The same things were measured in two ways. Each way mixes the same 10 hidden numbers, adds some noise and spreads widely along 5 directions of its own, which tell nothing about the thing.
Some things both ways: the first way, then the second way.
.14  .02  -.35  -.05  .07  .71  -.26  -.43  .12  .02  .03  .10  .37  -.29  .34  -.19  -.23  .01  .05  -.50  .31  -.40
.29  -.18  -.18  .33  .11  .13  -.20  -.24  .01  .33  .05  -.07  .25  -.04  -.08  -.03  .10  -.18  .15  -.27  .02  .14  .25  .02  .13  .05

-.51  -.09  -.33  .23  -.26  .23  .09  -.30  .30  -.35  .52  .13  .04  -.33  .07  .29  -.05  -.17  .46  .02  -.38  .42
.00  -.08  .08  .23  -.16  -.04  .05  .08  .05  .07  .06  -.04  .06  -.08  .06  -.19  .15  -.05  -.11  -.05  -.15  .13  -.35  -.12  .01  -.16

-.58  -.27  -.04  .06  -.19  -.18  .08  .21  .49  -.13  .17  .26  -.28  -.12  -.18  .32  .29  -.04  .30  -.07  .25  -.05
-.16  -.19  -.02  .00  .48  -.07  -.07  -.19  -.17  .11  -.25  .15  .17  -.16  -.30  -.47  -.11  .20  .06  -.07  -.08  -.28  .12  .09  .18  -.17

-.45  .28  -.17  .35  -.34  -.02  -.25  .25  -.12  .26  -.02  .03  .02  .03  .58  .10  -.21  -.06  -.11  .04  .18  -.23
-.24  -.06  -.07  .19  -.40  -.16  -.07  .21  -.03  -.25  -.16  .01  .55  -.28  -.08  -.31  .00  -.22  -.25  -.22  -.18  -.14  -.06  .03  .42  .18

.08  -.10  -.22  -.04  -.02  .20  .25  -.41  .05  -.23  .29  .13  -.14  -.31  .20  -.01  .10  -.10  .33  -.03  -.18  -.02
.03  -.03  -.16  .34  -.07  .07  -.11  -.23  -.05  .36  -.10  -.07  .05  -.04  -.15  .04  -.10  -.10  .08  -.08  -.16  .07  .05  .02  .12  .17

-.33  .27  .00  .17  -.07  .17  -.07  .31  .22  .22  .16  -.17  -.03  .20  .00  -.02  .07  -.15  -.07  -.03  .08  .16
.05  -.03  .02  .00  .00  -.04  -.12  .02  .04  -.04  .09  .09  .04  -.14  .13  -.12  .17  -.07  .00  -.10  -.13  .00  -.16  .09  .03  -.13

-.38  .16  -.27  .41  -.16  .38  -.29  .10  .48  .29  .10  -.11  -.12  -.03  .02  .02  -.12  -.17  .09  -.12  .14  .20
.30  .03  -.21  .04  -.29  -.04  -.32  .15  .17  .15  .21  .09  .28  -.05  -.09  -.04  -.01  -.20  -.02  -.10  .04  -.08  .02  -.04  -.11  .03

-.15  -.07  -.10  .10  .15  .48  .32  -.11  .19  -.05  .21  -.20  .56  .01  -.49  -.30  .20  .05  -.32  .12  -.15  .30
.37  -.20  -.22  -.03  .12  .10  -.17  .19  -.21  .06  .27  .17  .22  .24  .19  -.15  .12  .21  -.17  .16  .17  .10  -.14  -.05  .22  -.20

.02  .05  .05  .02  -.27  .14  -.02  -.23  .24  .11  -.17  .08  .06  -.31  -.15  .34  .28  -.03  -.02  .02  .15  .29
.65  .08  -.41  -.01  -.02  .13  -.47  .08  .02  -.01  .33  .09  .25  .23  -.01  .05  -.01  -.08  -.14  .23  .01  .04  .04  .31  -.07  .13

.34  .29  -.12  -.16  .23  .63  -.07  -.12  -.29  .14  .10  -.08  .55  .19  .28  -.21  -.06  .03  -.20  -.31  .04  -.18
-.28  -.02  .17  -.05  -.02  .04  -.04  -.06  .00  .09  -.02  .13  -.17  -.14  .31  .13  .23  -.11  .11  -.29  .02  .22  -.22  -.04  .18  -.11

.31  .15  -.10  -.07  -.20  .09  .30  -.41  -.08  .12  -.29  .16  .13  -.37  -.23  -.02  .37  .13  -.09  -.01  -.11  .28
.29  .04  -.13  .14  -.19  .28  -.17  -.05  -.33  .23  -.03  .09  -.39  .18  .00  .08  .09  -.02  .12  .19  .12  .12  -.28  -.10  .02  .28

-.21  -.22  -.05  .17  -.34  -.06  -.11  -.04  .00  .05  -.30  .19  -.21  -.40  .25  .01  .08  -.01  -.23  -.15  .45  -.36
.04  -.09  -.58  .23  -.39  .01  -.18  .01  -.18  .10  -.06  .14  .44  -.04  .00  -.07  -.15  .03  -.08  .09  -.03  -.13  .18  .13  .62  .19

-.46  .12  -.32  .32  -.20  .15  -.08  -.03  .06  -.07  .48  -.05  .03  -.14  .21  .27  -.09  -.07  .33  .19  -.31  .08
-.58  -.07  .25  .39  -.16  .16  .04  -.08  -.21  .31  -.47  .00  -.23  -.21  -.01  .11  .10  -.30  .00  -.25  -.16  .14  -.10  -.12  .49  .37

-.25  .03  -.30  .05  -.04  .22  .05  -.07  .05  -.01  .40  .00  .15  -.05  .04  .03  .07  .00  .29  -.06  -.43  .24
.32  -.08  .07  .21  .12  -.23  -.19  .30  .18  -.27  .30  -.18  .49  -.27  .05  -.46  .21  -.19  -.08  -.34  .07  -.09  .12  .09  -.03  -.30

.09  .28  -.26  .12  .08  .36  .05  .11  -.41  .11  .23  -.09  .33  .18  .29  -.45  -.14  .03  -.21  -.12  -.08  -.32
-.21  .01  .30  -.01  -.03  .12  .12  .15  -.11  .04  -.11  .05  -.28  -.08  .19  -.04  .15  .02  .02  -.09  .05  .02  -.23  -.10  .07  .00

-.35  -.25  -.33  .37  -.15  -.05  .14  -.26  -.12  .06  .19  .04  -.14  -.38  .42  -.09  -.18  .08  .16  .31  -.10  -.19
-.32  -.05  .19  .31  -.23  .02  -.08  .06  -.41  .23  -.28  .15  -.13  -.10  -.09  .06  .03  -.14  -.11  -.15  -.08  -.06  -.27  -.34  .17  .26

-.02  .04  .00  .01  .01  .20  .29  -.15  .13  -.06  .41  -.05  .24  -.03  -.22  .15  .18  .01  .23  .23  -.18  .39
.17  .00  .03  .02  .29  .09  -.22  .02  -.04  .13  .06  .00  -.02  .08  .04  .12  .12  -.02  -.17  .10  -.10  .11  -.08  .07  -.11  .04

.23  .20  .09  -.04  -.04  .11  .20  .37  -.13  .06  .29  .04  .24  .42  .00  -.42  .10  -.15  -.03  -.19  .06  .08
.13  .01  .21  -.12  .21  .09  .16  .04  -.01  .04  -.14  -.11  -.17  -.03  .18  .09  .24  .16  .00  .01  -.16  -.08  .06  .10  -.18  -.04

-.55  .18  .02  .42  -.22  .02  -.18  .34  .19  .30  .14  -.23  -.12  -.08  .18  -.06  -.18  -.05  -.10  .06  .39  -.11
.14  .11  .03  .13  .06  .28  -.30  -.11  -.36  .31  -.22  .22  -.55  .08  .05  .42  .13  -.04  -.02  .20  -.18  -.04  -.10  .11  .02  .32

-.12  .28  -.28  .21  -.02  .34  .27  .00  .02  -.21  .51  .01  .15  .18  .04  -.18  -.07  -.21  .14  -.01  -.38  .31
.05  .09  -.05  .15  -.18  .14  .02  -.02  -.02  .11  -.09  -.16  .02  -.01  -.04  .07  -.05  -.04  .07  -.05  -.09  -.01  .02  .02  -.03  .26

.25  .01  .06  .07  .06  .13  .45  -.06  -.17  -.04  .17  .07  -.04  .07  .29  -.57  -.08  -.10  -.10  -.01  .19  -.15
.19  .01  .00  .01  -.04  -.01  .12  -.05  -.11  .15  .03  -.07  .03  .10  .04  .07  .05  .19  -.10  .14  -.26  .02  -.21  -.10  -.31  -.04

-.05  -.55  -.16  -.10  .06  -.06  .11  .00  .08  -.04  .40  .18  -.38  -.20  .19  -.25  .08  .03  .46  -.28  .11  -.42
.32  -.19  -.07  -.04  .38  -.07  -.13  -.01  .09  .17  .02  -.04  .12  -.09  -.07  -.20  .27  -.01  .10  -.10  -.01  -.07  .20  .09  -.09  -.26

-.04  -.09  -.26  .18  .01  .26  .23  -.28  .11  -.09  .39  .11  -.17  -.13  -.02  .08  .02  -.04  .43  .05  -.26  .21
-.18  .01  .06  .28  -.02  .02  -.06  -.04  -.07  .34  -.16  -.20  .01  -.12  -.13  .21  -.01  -.25  .15  -.33  .08  .11  .18  -.15  .03  .17

-.05  .30  -.16  -.03  .02  .12  .20  .09  -.22  -.07  .40  .05  .09  .00  .17  -.27  -.02  -.01  .20  -.22  -.15  -.11
.01  -.05  -.17  .05  -.06  .05  .02  -.06  -.06  .19  -.25  -.04  -.16  -.07  -.04  -.03  .18  .02  .01  .21  -.20  .01  -.07  .11  .13  .08

Other things, the second way, with their names:
q_860: -.30  -.22  .24  .24  .00  -.20  -.16  .14  .14  .07  .00  .24  .17  -.29  .03  -.34  .14  -.29  -.31  -.15  -.32  .04  -.40  .00  .25  -.25
q_657: -.13  -.07  .40  -.08  .31  -.10  -.05  .29  .02  -.19  .25  -.01  .22  -.18  .16  -.44  .10  -.06  .08  -.49  .38  .04  -.12  -.21  -.03  -.38
q_596: .15  -.20  -.20  .29  .16  .10  -.22  -.16  .15  .20  .11  -.10  .41  .03  -.19  -.24  -.04  -.23  -.11  -.04  -.10  .31  .00  .15  .26  .10
q_821: .04  .05  .16  -.09  .20  .07  -.09  .02  -.01  .04  -.05  -.03  -.22  -.01  .07  .00  .19  -.06  .08  -.04  .05  .12  -.16  .03  -.11  .00
q_681: .02  -.22  -.11  .05  -.04  .33  .03  .05  -.01  .09  -.01  .02  .08  .12  .24  -.20  .22  -.08  -.02  .04  .20  .39  -.16  .07  .57  .05
q_880: .42  .12  -.17  .18  .02  .37  -.35  -.15  -.33  -.01  -.16  -.04  -.10  .01  -.10  .01  .19  -.31  .34  -.27  .32  .02  .30  .12  .19  .52
q_933: -.56  -.15  .09  .29  .00  -.03  .17  .22  -.04  .45  -.27  -.10  .08  -.08  -.11  .03  -.27  .03  -.13  .02  .00  -.04  .16  -.16  .40  .05
q_453: .00  .07  -.12  -.04  -.01  -.16  -.35  -.13  .22  .32  -.04  .36  -.20  -.13  -.31  -.01  -.17  -.06  -.15  .35  -.56  -.29  -.31  .23  -.33  -.07
q_262: .27  -.02  -.24  .13  .27  .25  -.42  -.14  -.21  .23  .18  .31  .04  .17  -.10  -.06  -.26  .09  -.05  .17  .03  -.06  .02  .20  .13  .12
q_693: .01  .08  .36  .31  -.04  .14  .04  -.07  -.04  .27  -.03  -.15  -.52  -.07  .14  .18  .29  -.23  .08  -.17  -.18  .23  -.37  -.11  -.27  .04
q_34: .11  -.14  -.24  .27  -.14  .23  -.03  -.05  -.17  .32  -.13  .02  -.01  .06  .05  -.02  .08  .02  .01  .08  .05  .14  .05  .00  .43  .16
q_927: -.30  -.18  .04  .09  .28  -.02  -.15  .00  -.11  .07  -.06  .08  .43  .00  -.25  -.31  -.29  -.04  -.29  -.01  -.08  .04  -.10  -.07  .27  .08
q_555: -.01  .03  .16  .22  .15  .08  -.04  .28  -.08  .24  .01  -.01  -.16  -.05  .01  -.12  -.18  .11  -.12  .10  .03  -.23  .07  .04  .01  -.09
q_886: .32  .00  .19  -.18  .50  .38  -.12  .08  .09  -.04  .05  -.24  .10  .23  .01  -.04  .04  -.11  -.13  .04  .14  .23  .16  .21  -.12  .28
q_17: .01  .02  -.08  .07  -.04  .02  -.22  .12  -.05  .13  .12  -.05  .40  .07  -.14  .01  -.23  -.13  -.02  -.20  .24  .06  .11  -.18  -.01  .22
q_193: .16  -.06  .12  .04  .24  .16  -.08  -.04  -.21  .09  -.32  .04  -.30  -.01  -.26  -.24  .16  -.02  -.09  .24  -.19  -.14  -.17  .13  -.09  .19
q_433: -.15  .09  .16  .14  .03  .19  .16  -.05  -.30  .09  -.25  -.09  -.46  -.15  .28  .13  .14  .20  .31  -.18  .12  -.11  .12  .03  .12  .00
q_213: .12  .05  -.02  -.10  .27  -.07  -.16  .22  .06  .18  .15  .08  .10  .10  -.18  -.03  -.30  .20  -.25  .32  -.08  -.25  .05  .08  -.30  -.09
q_859: -.06  .09  .13  .02  -.06  .20  -.02  -.03  -.22  .00  .01  .07  -.15  -.02  .11  -.02  .01  -.01  .22  -.21  .20  .05  -.16  -.13  .00  .14
q_572: -.09  -.03  -.08  .37  -.07  .22  -.11  -.24  -.07  .39  -.25  .03  -.05  -.14  -.06  .14  -.03  -.21  .14  -.20  -.11  .03  .22  .09  .32  .29
q_448: .05  .05  -.03  .28  -.05  .14  -.10  -.27  -.17  .33  -.20  .06  -.29  -.06  -.17  .07  -.06  -.01  .03  .09  -.34  -.09  -.12  .11  -.03  .23
q_100: -.07  -.12  .19  -.16  .02  .17  -.02  .26  .05  .37  -.16  .05  -.34  .15  .05  .20  .25  -.16  -.14  .24  .06  .23  -.27  -.17  -.07  .11
q_930: -.26  .04  .05  -.09  .21  .01  -.09  -.16  -.13  .03  -.17  .06  -.17  -.08  -.01  .04  .04  .04  .15  -.07  -.06  -.02  -.08  .08  .03  .02
q_258: .27  -.01  .13  .05  .03  .24  .05  .09  -.02  .15  -.03  -.05  .03  .04  -.04  -.16  -.08  .08  .03  -.06  .08  -.17  .11  -.03  -.15  .13
q_593: -.21  -.08  .16  .18  .12  -.17  -.04  .00  -.03  -.03  .04  .02  .25  -.21  -.10  -.38  -.09  .03  -.05  -.21  -.18  -.14  -.15  -.05  .01  -.18
q_946: -.19  .01  .09  .21  .16  .10  -.17  .07  -.20  .11  -.16  .03  .11  -.03  -.07  .06  -.11  -.09  -.21  .01  -.11  -.06  .09  .05  .22  .23
q_156: .15  -.13  -.04  .17  .12  .09  -.19  .06  .20  .33  .07  .02  .12  .03  -.23  -.25  -.14  -.18  -.06  .03  .06  .07  -.01  .03  .00  .03
q_399: .06  -.01  .09  -.06  .19  .18  -.21  -.11  -.09  .21  -.04  .18  -.28  .00  -.05  -.03  .09  -.07  .16  -.07  .12  .05  -.09  .00  -.06  .06
q_601: -.16  .00  -.03  .50  -.43  -.28  .11  .27  -.20  .04  -.09  -.24  .28  -.31  .15  .15  .14  -.01  -.12  -.28  -.22  -.17  .09  -.18  .15  -.08
q_177: .08  -.12  -.04  -.14  .07  .32  .00  .04  .02  .22  -.13  .22  -.10  .13  -.02  -.20  -.11  .13  -.06  .27  .03  -.08  -.05  .11  .15  .11
q_815: -.10  .01  -.21  -.15  -.16  -.02  -.14  .01  -.16  .12  -.10  .07  .05  .06  .09  .32  .19  -.08  .08  -.05  .09  .17  -.05  -.14  .09  .15
q_372: -.10  .04  .39  .27  .37  .01  -.10  .00  -.41  .08  -.09  -.06  -.31  -.18  .10  .02  .22  -.04  .10  -.32  .06  -.03  -.07  -.18  -.02  -.07
q_284: .32  -.04  -.30  .15  -.33  .25  -.08  -.17  -.41  -.17  -.06  .04  .23  .09  .05  -.18  .11  .10  -.04  .11  -.17  .03  -.26  .07  .24  .37
q_773: -.25  -.07  -.21  .07  -.24  -.04  -.12  .04  .10  .25  .03  .29  .26  .02  .02  .09  -.29  .04  -.33  .24  -.30  -.06  -.20  .09  .27  .02
q_810: -.15  -.12  .10  -.03  .47  .00  -.10  -.05  .25  .32  .06  -.02  .17  -.04  -.22  -.22  -.19  -.07  .12  -.17  .18  .09  .13  -.01  -.05  -.17
q_863: -.53  .14  .09  .09  -.07  .00  -.15  -.11  -.19  .32  -.09  .34  -.28  -.09  -.14  .13  -.43  .07  .07  -.03  -.07  -.20  -.23  -.11  -.02  .12
q_231: -.05  .02  .06  .08  .14  .07  -.10  .00  .03  .26  -.06  -.06  .01  -.03  -.14  .02  -.09  -.09  .06  -.10  .03  .03  .08  .03  -.07  .08
q_136: -.16  .05  .00  .36  -.28  .16  -.11  -.04  .00  .35  -.14  .11  -.30  -.16  -.02  -.02  -.07  -.18  .11  -.06  -.06  -.03  -.12  .05  .23  .17
q_107: .13  -.05  -.18  .12  -.08  -.26  -.18  .07  .09  .16  .13  -.01  .57  .00  -.24  .00  -.21  -.02  -.33  .09  -.40  -.11  -.08  -.08  -.21  .00
q_237: -.06  -.03  -.25  .10  -.13  -.11  -.13  .03  -.04  .17  -.01  .13  .18  -.08  -.21  -.20  -.23  .05  -.06  .13  -.15  -.21  -.07  .03  .10  -.01
q_823: .04  .00  .10  .16  -.16  .04  -.03  .28  -.12  -.05  .05  -.02  .14  -.03  .18  -.07  .02  -.02  -.18  -.08  .02  -.06  -.09  -.06  .10  .04
q_471: .64  .09  -.51  .24  -.34  .30  -.33  -.01  -.09  .12  .13  -.03  -.03  .15  -.07  .00  .00  -.14  .05  .25  .09  .06  .03  .24  .11  .39
q_939: .40  -.02  .03  -.24  .14  .04  -.03  -.13  .09  -.04  .22  -.01  .02  .08  .09  -.15  .26  .09  .13  -.05  -.03  .18  -.30  .01  -.37  -.20
q_780: -.46  -.04  .21  .23  .24  -.13  -.17  .23  -.16  .44  -.19  .28  -.40  -.22  .00  .10  -.03  .01  -.13  .08  -.11  -.28  -.02  .01  .20  -.24
q_189: -.09  -.10  .10  -.06  .07  -.05  -.03  -.07  .09  .01  -.11  .10  .10  -.11  .00  -.16  .13  -.08  -.14  .00  -.33  -.03  -.21  .07  -.02  -.05
q_872: -.18  .03  .02  .25  .15  -.10  -.14  -.02  -.01  .19  -.03  -.06  .20  -.15  -.11  -.02  -.19  -.03  -.03  -.15  -.10  -.15  .17  .04  .10  -.02
q_379: .26  .03  -.09  .03  -.09  .01  -.22  .09  -.06  -.01  -.06  -.02  .16  .00  -.05  .15  .16  -.10  -.20  .10  -.26  -.08  -.01  .07  -.14  .19
q_131: .25  -.09  -.02  -.20  .13  .06  -.14  -.02  .05  -.03  -.01  .16  -.08  -.01  -.12  -.39  .18  .00  .00  .17  -.12  -.03  -.35  .08  -.15  -.08
q_82: -.19  .02  .15  .25  -.15  .17  .02  .10  -.19  .36  -.25  -.03  -.18  .00  -.04  .25  -.08  -.12  -.07  -.05  .02  .04  .01  -.17  .10  .34
q_362: .12  -.09  .10  .02  .04  -.04  -.07  .06  .07  .10  -.05  .04  .05  -.04  -.07  -.05  .12  -.06  -.22  .11  -.34  -.06  -.20  .02  -.20  -.01

Some of these things the first way, each followed by its name:
-.10  .68  -.20  .22  -.22  .46  -.08  -.02  .14  .21  -.15  -.12  .29  -.06  -.22  -.04  .11  -.08  -.30  -.15  -.08  .35 -> q_471
-.16  .29  -.17  .19  -.05  .44  .03  .03  .13  .02  .11  -.14  .34  -.04  -.22  -.22  .05  -.06  -.25  -.10  .04  .07 -> q_34
-.22  -.15  -.12  .07  -.08  .26  -.09  -.29  .27  -.06  -.08  .02  .03  -.40  .03  .26  .16  .01  -.09  .01  .30  -.26 -> q_262
-.32  .43  -.27  .22  -.18  .50  -.25  -.15  .17  .06  -.04  .11  .20  -.19  .13  .38  -.15  .02  .04  -.21  .22  .02 -> q_863
-.36  .52  -.21  .11  -.05  .37  .22  -.03  .37  -.18  .58  -.12  .31  .09  -.18  .05  .04  -.21  .32  .02  -.44  .61 -> q_448
-.10  .56  -.01  .28  -.09  .39  -.09  .28  .39  .33  -.01  -.15  .10  .26  -.43  .17  .16  -.12  -.09  .01  .22  .35 -> q_231
-.09  -.14  -.12  .10  -.20  .21  -.19  -.32  -.01  -.16  .10  .10  .00  -.42  .40  .27  -.08  -.08  .12  -.08  .30  -.32 -> q_773
-.04  .05  .04  .03  -.19  .22  .01  .00  .37  .05  -.10  .23  -.06  .03  .01  .13  .13  -.18  .02  -.27  .33  .24 -> q_939
-.17  .44  -.19  .21  -.37  .34  -.01  -.15  -.10  .02  .09  .20  .49  -.18  .17  -.15  -.34  .00  .07  -.35  -.01  .47 -> q_601
.37  -.16  -.10  -.20  -.15  -.06  .12  -.40  -.27  .04  .10  .26  .02  -.38  .46  -.02  .05  .08  .38  -.08  .09  -.27 -> q_362
-.07  .28  .05  .15  -.04  .08  .10  .28  .09  .25  .12  -.13  -.11  .22  -.19  .02  .21  -.04  -.04  .07  .04  .16 -> q_821
.59  .48  .07  -.15  -.04  .23  .17  -.16  -.29  .38  -.12  .01  .54  .08  .13  -.27  .07  .11  -.09  -.06  .14  .10 -> q_379
-.50  -.11  -.34  .30  -.15  .06  -.04  .11  .11  .06  .18  .04  -.24  -.07  .12  .03  .05  -.05  .12  .04  -.19  -.05 -> q_880
-.05  .02  .03  -.09  .09  -.22  .14  .07  .10  .21  .39  -.15  -.59  -.10  .37  -.09  .15  -.08  .49  .08  .02  -.26 -> q_453
.51  -.10  -.05  .11  -.10  -.06  .04  -.11  -.36  .35  -.05  .05  -.21  -.25  .03  -.14  .17  .20  .12  .10  .21  -.36 -> q_100
-.40  -.10  -.26  .15  .14  .10  .21  .03  -.07  -.14  .47  -.03  -.15  .01  .51  -.22  -.15  -.08  .15  .08  -.13  -.36 -> q_593
-.14  .30  -.26  .00  -.12  .37  -.06  -.27  -.18  .10  .00  .16  .55  -.24  .18  .07  -.19  .23  .08  -.24  .05  .02 -> q_372
.01  .02  .09  .02  -.33  -.18  .22  -.11  .27  .13  -.23  .20  -.32  -.27  -.30  .27  .49  .00  .11  .08  .13  .30 -> q_237
-.03  .47  -.23  .16  -.17  .36  -.09  .00  -.05  .11  .08  -.02  .42  -.08  -.28  -.03  .08  .07  -.08  -.14  -.04  .09 -> q_555
-.12  .02  -.05  -.02  .16  .03  .22  .18  -.28  -.06  .35  .04  -.21  .15  .39  -.16  -.03  -.01  .10  -.09  .02  -.41 -> q_930
.01  -.50  -.06  .18  .02  -.12  .15  .07  .00  .26  -.14  .06  -.48  .00  .02  -.07  .35  .05  -.15  .23  .10  -.29 -> q_657
.14  -.03  -.23  -.03  -.05  .27  .29  -.26  -.09  -.13  .05  .19  .17  -.01  -.01  .03  .26  -.04  -.03  .01  -.32  .22 -> q_859
.26  .45  -.12  -.01  -.03  .21  .11  -.02  -.02  .32  -.06  -.21  .00  .03  -.18  -.18  .40  -.04  -.14  .05  -.23  .12 -> q_136
.34  .34  .12  -.04  -.25  .19  -.08  -.03  .40  .40  -.35  -.01  .13  .00  -.38  .19  .50  -.11  -.18  -.01  .29  .35 -> q_572
-.09  .17  .12  .45  -.15  -.10  .08  .44  -.04  .47  -.19  -.27  -.18  .25  .01  -.40  .16  -.09  -.60  .33  .28  -.10 -> q_823
